The rows of a group lie close to one hidden flat surface of 9 dimensions, which passes through zero. Surfaces can cross.
Some rows, each with its group after it:
[ 24  12  49 -29 -45  -1  22  24   5   4  44 -12  19  -2  18   5  45 -10
   8 -23   7]
Q
[ 14   4  17 -18   6 -28  -1  13   2   3  21 -37   7  11 -33 -24  -3  -5
   6  -6 -10]
K
[-35  13 -23  42   4 -43 -19 -28  -7  -6 -28  19 -12   6  25  21  26   7
  -5   3 -30]
Q
[  5  36   4  -6   1   1  10  20  -1 -28   1  17  -5  39  39 -12 -16  33
  -9   2 -21]
Q
[  0  -5  47   4 -16  47  -3  -2 -16  18 -45  17  15   3 -12 -12  28 -22
 -21  10  -3]
J
[  3 -17  -9   0 -12  -2 -16   0 -26 -19 -19   6 -19 -23   5  15   0   7
   9 -21  12]
J
[ -1  21  -2  12  22 -12  21 -16  -6   1   1  -2  21  24 -16  48   9 -28
 -25  -5 -14]
K
[-11  10  -8  11   8   7 -18  36 -25 -56 -43  34 -16  13  29   5 -35  15
 -19   2   0]
D
[ 19 -33  -7 -13  32  11  -7   6   2  -1 -19 -12  -9 -22 -14 -18 -28  24
  26  -5  22]
D
[-16  15   2  16  10  -3   4  -5   3   8 -25  13  28   9 -42  15 -10 -45
 -27  32 -10]
Q
[-32 -15 -37  42  33  -7 -10  -5 -15   6  18 -28 -30  15  27  -8  10   7
 -23 -17  -1]
K
[ 29  43  19 -43 -19  29  21   2  21 -31  13  44   2  35  27  16 -36  21
   1  21 -22]
K
[ -1   8 -15   0   6 -71  -5 -17  17   6  45 -37 -13   8   8  -6  21  21
  25 -16 -25]
J
[-19 -16 -29  23   3 -11   9 -13  28  38  19  -8  13 -31   3 -18  14   2
  19   5  21]
D
[ 17 -26  31  -8  58 -39  -3  17  45   1   1 -28  28  -6 -13   2 -11  -9
  27  25  13]
Q
[ 16 -23 -15 -17 -19  55  22 -32 -24  17  15   6  -8 -31 -12  59  15 -20
  -3 -35  32]
Q
[  9   9  10  -2  36 -15  18   1  38   9  19  -9  19  24  21   0   4  14
   9  14  -7]
K
[ -2 -20  14   5  -1   9 -14  50 -24 -49  -8   3  -9  -9  24  31 -10 -25
 -21 -11  30]
D
[ 20  -6  68 -35 -32  37  -8   7  27  -7  12  22   7   4  25  16  12 -23
   1  35   2]
K
[-22  34  -5  20 -16   7  13 -26 -11  37  24 -12 -12  43  25 -37  47  22
 -24 -16 -41]
J
[ -4 -12  21  14 -11   1 -17  17 -36  -5 -30  -6 -14  -6  16 -17  35  11
  -4 -25   0]
Q
[-11  26  -1  -2 -40 -13 -24 -22 -45  -9  -1  -6 -30  27 -28   1  15 -16
 -28 -15 -46]
K
[-12  -2 -37  10  21 -73 -13 -10  32  -7  47 -29 -17   0  16   1  -8  18
  24   4 -13]
J
[  8  16 -19 -11  -2  11   5  24  13 -11   1  13  -2   4   8 -47 -46  40
  12  11   4]
K
[-30  19 -41  31 -21   9  17  26 -14  -5  11  15   4  -6  19  -6 -10  -6
 -26 -11  16]
J
[ 10  14  38  -9 -11  -3   1  45  -5 -13 -22   0  29   3 -30 -34 -10 -13
  -7   9   4]
D
[-10 -15  -8  14  51   5   1   2  37  -3   2   8   7   7  24  19 -24  -5
  -3  34  11]
J
[  9  -1   1  -2  34 -46   6  -7  31 -19  22  -3   3   5  36  46   6  15
  21   1  -3]
D
[  8  -1  25  -1  22  -3  13  12  21  16 -12  -7  36   0 -23 -13  -1 -15
   2  19   8]
D
[ 18  22  18 -36 -51  26  10  17   9 -13  58   2 -16  22  34 -20  -6  17
   0  -2  -7]
K
[ 21  36  -1 -31 -34  26  20 -12 -28   7   9   1  -1  21 -49 -14 -11   0
 -13 -18 -21]
J
[-17 -50 -14  29  54 -17 -32   8  10 -17 -30  -5 -11 -26  11  21 -17 -11
   7  20  30]
Q
[-21 -28  32  14 -31  -6 -27  15  20  20   7 -11  -3 -22  35 -44  42  -3
  13  17  10]
J
[ 18  -5  22 -25 -24  47  -2  24  -9  -4  13  -2 -19   5  28 -43  -5  31
   6 -12   8]
D
[  4 -10  18   3 -19 -47 -17  45 -17 -45 -19   5   6 -33  14  24  10  -8
  16 -20  20]
D
[-26  -4 -51   8 -25 -11 -19 -17  18  12  36  -3 -30 -13  17 -43 -18  25
  17  14  -4]
Q
[-11  -5 -11  22  39  51  20   9  14  24  -9   6   3  17  36 -36  -7  26
 -13  12  14]
Q
[ 10 -10  -1 -24 -38  11 -12  -5 -15  29  11 -28  -6 -23 -71 -51  -9 -16
   8  -5   4]
Q
[-12  29 -29   8   5 -23  -9 -22 -14 -27  -8  17 -19  26   3  25 -21   8
 -16   4 -34]
D
[ 12   3  -4 -12  41   7   2  -2   6  -4  -6  -9   0  24 -32 -12 -44   5
  -6  17 -10]
D
[-35 -31  -2  28  -9 -16 -33  30  34  -6   1   5  -3 -27  35 -34  -5  -9
   9  42  23]
J
[-17 -42 -30  29   3  20   3   0   5  17  11   0 -10 -46  47  11  23  13
  16 -22  47]
K
[-10  -8  -4  12  38 -51 -30   1  21 -19 -21  -3  -4   5  -1  -7 -21   7
  13  30 -12]
J
[ 29 -14  10 -32 -24 -18 -15 -21 -31 -15   3 -12 -19 -25 -30  47  12 -10
  21 -36   0]
K

New rows, each followed by its group:
[-17 -43 -32  18  19  35 -19  10 -20 -23   2  -1 -42 -13  39  21 -22   3
 -16 -12  34]
K
[ 12 -33  53 -10   7   9  -5  15  32  15   5  -9  26 -18   3   1  22 -30
  11  23  24]
K
[-19  43 -12  29 -29 -12  20  22 -43   3  -7  -4  -3  22  32 -47  43  42
 -15 -53 -24]
J
[ 10   5  20   9  47 -13  22   4   9   6  -4 -13  17  21  30  15  29  21
   5 -15  -5]
J
[-11 -13  -6  15  21 -14  -5 -25   4   8   3  -6  -6   1  12  29  20  -7
  -1   0  -5]
J
[ 12  19   2 -13 -12 -12 -12 -30 -34 -10 -32  10 -13  12 -40  19   2  -1
  -3 -11 -33]
D
[  0  45   8   0  -4   5  18 -11  14   1 -28  40  29  25  -7   9  -9  -4
 -11  27 -26]
K
[ 10   3 -33 -17 -32  17  -8  20 -34 -29 -12  13 -24 -21 -23 -18 -46  17
   4 -21  13]
K
[-21  10 -37  33  31 -45  -4  53   3 -48 -24  13   9 -10  24  -8 -44  19
   1   2  16]
J
[ 21  -8  19 -17 -19 -37 -23  28 -25 -31 -25 -11 -17 -22   9 -32  11  45
  38 -33  -1]
J
[-29 -30   1  32  26  14  -4  36  36   8   7  -2  11  -9  44 -30  -2  -7
  -8  33  33]
Q
[ -5 -20 -10  -8 -10  21 -43   3 -16 -29 -11   8 -51   2  29 -25 -28  31
   2   7  -3]
K
[ 14 -27   2  -5  15  10 -13   9 -28 -30 -18  -1 -29 -15  34  25   6  27
  13 -35  17]
Q
[-27  19 -40  28  33   8  15  30 -21 -12  31 -26  -8  45   3 -12 -34 -12
 -56  -9  -2]
K
[-21 -15  20  20 -27 -29 -23 -11 -14  31 -23 -18  14 -24 -41 -17  51 -39
  -3  -2  -6]
Q
[  1 -29   2  -9  24   9 -22  28  -5 -22  35 -38 -33  15  19 -17 -24   0
 -11  -2  12]
K
[ -3  13 -30  -6   2  -8   6   3  22  18  29 -17  -2   7 -16 -57 -32  23
  10  14  -7]
D
[ 17   5 -11 -15  43  24  20  -7  19  18   3 -10   1  22  -4 -35 -29  38
  11   8  -5]
Q
[ 26  -4  13 -18 -23  -7  32  74   4 -24  18  -2  38 -45   6  -2  -8  -2
  23 -31  58]
J
[ -3  15   6   6 -19 -65  -1 -36  15  30  21 -16   1   0  14  -6  66  23
  33 -15 -34]
Q
[  0  25  -1 -16 -43 -38   1  21  11   4  32 -19  13  -4 -35 -47  -8 -12
   9   8 -10]
J
[  5 -30 -17   2 -32  20   5  -4 -19   3   0  10  -4 -55   5  36  19 -12
  15 -34  41]
K
[ -6  -2 -30  -8   4 -66 -31 -31  20  -6  33 -24 -25  -1 -21   1 -19   2
  23  15 -26]
J
[ 13   9   2 -17  23   0  14   3  26 -11   7  11  31   8 -39  37 -45 -40
 -11  33   6]
Q
[  9  10  -9   1  26 -28   8 -43  -6   9 -17   1  -4  11  -1  33  21  23
  14 -17 -29]
Q
[ 32  -2  41 -24  33 -15  10  24  17  -4   2 -22  21  13 -12 -13  -5   7
  18   4  -2]
Q
[ 28 -14   9 -15  62  15   2  20   3 -10 -21 -16  -8  17   4 -31 -36  45
  15  -2   6]
Q
[-17   4 -42  19  12  41  21 -23   8  23  10  19 -14  12  41  -5  -3  30
  -7   0   3]
Q
[  3   9   3 -10 -12 -50 -26  -5  -6  -2  -3 -23 -19   3 -14 -46   6  30
  26  -6 -31]
Q
[ 21 -18  18 -25 -37  51  -1 -46 -27  49  -6 -12 -14 -16 -38 -15  38   2
   9 -26  -2]
D
[ 34   2  -8 -31   7  10  21 -34 -16  -4   6   4  -7  -4 -17  63  -2   6
  13 -32  -2]
Q
[  6 -29   0 -25 -28   7 -14 -47  21  37  68 -30 -36  -8  23  -3  34  10
  27  -6  -4]
J
[ 14   1  -3 -22 -39  -2  26  25   4   1  46 -11  18 -27 -16   5   1 -17
  13 -23  31]
J
[-14  21  -8  15 -16 -21 -10   7 -12 -11 -23  14   7   1 -14  -7  -5  -7
  -8   6 -13]
D
[-13  30   8  27  11 -29   4  11  25 -23 -34  45  20  12  56  11  11  28
   8  20 -18]
D
[  0  28 -38   2  21  -2   7  -8 -12 -16  -4   9 -11  25 -10   6 -40  19
 -14  -3 -20]
J
[-16 -11   9   2  -9   6 -28   1  30  12  15  -3 -17   9  27 -57  -7  13
   5  38 -10]
J
[-17   0 -37  18  16  28  -2   2   1 -24 -10  31 -12   4  18  26 -48  -4
 -23  19  12]
Q
[-43  16 -18  31 -43 -40  -6 -24   5  39  45 -22   1   3  -5 -19  50 -30
 -15   2 -23]
J
[-18  -3  -3  31  32 -45  -5   4   6  -7 -19  -2  16  -3   4  26  15 -14
  -4   6   0]
J
[-15  -3 -33  11 -23 -15  -5 -11  -5  28   2 -12   3 -29 -43 -39  -3  -3
  12  -4   5]
D
[-17 -13 -10  12  24  39 -11 -37   8  10 -11  19 -11  17   1  27 -17 -18
 -25  33  -6]
J
[  4   2 -40 -24 -42  24   8 -15  13  12  66  -2 -26 -15  14 -19 -19  20
  14  -8  11]
Q
[ -9 -55  35  -6 -34  27 -44   6  24  12   2  -1 -22 -39  35 -36  21  -4
  23  30  24]
J
[ 24 -14   6 -25   5 -18  -2  -5   1 -15  -3  -4   5 -25 -33  34 -16 -15
  20  -6  11]
J
[ -4  -5  26  -8 -24  61  -6 -56  -5  47   2   9 -10  19 -23   6  32 -28
 -28  19 -23]
J
[ 21 -14  34 -18  28 -22 -19   1  22  -2 -18 -13   5   2 -18 -18  -8   7
  25  26 -11]
K
[ 27 -11   5 -17  21  -8  -1 -44   5  13 -15   1 -11  -3   1  26  18  33
  33 -15 -16]
D
[ 14  -3  37  -9  57   0 -19 -25  19   7 -35  -4 -11  44  11 -15   0  32
   7  28 -40]
J
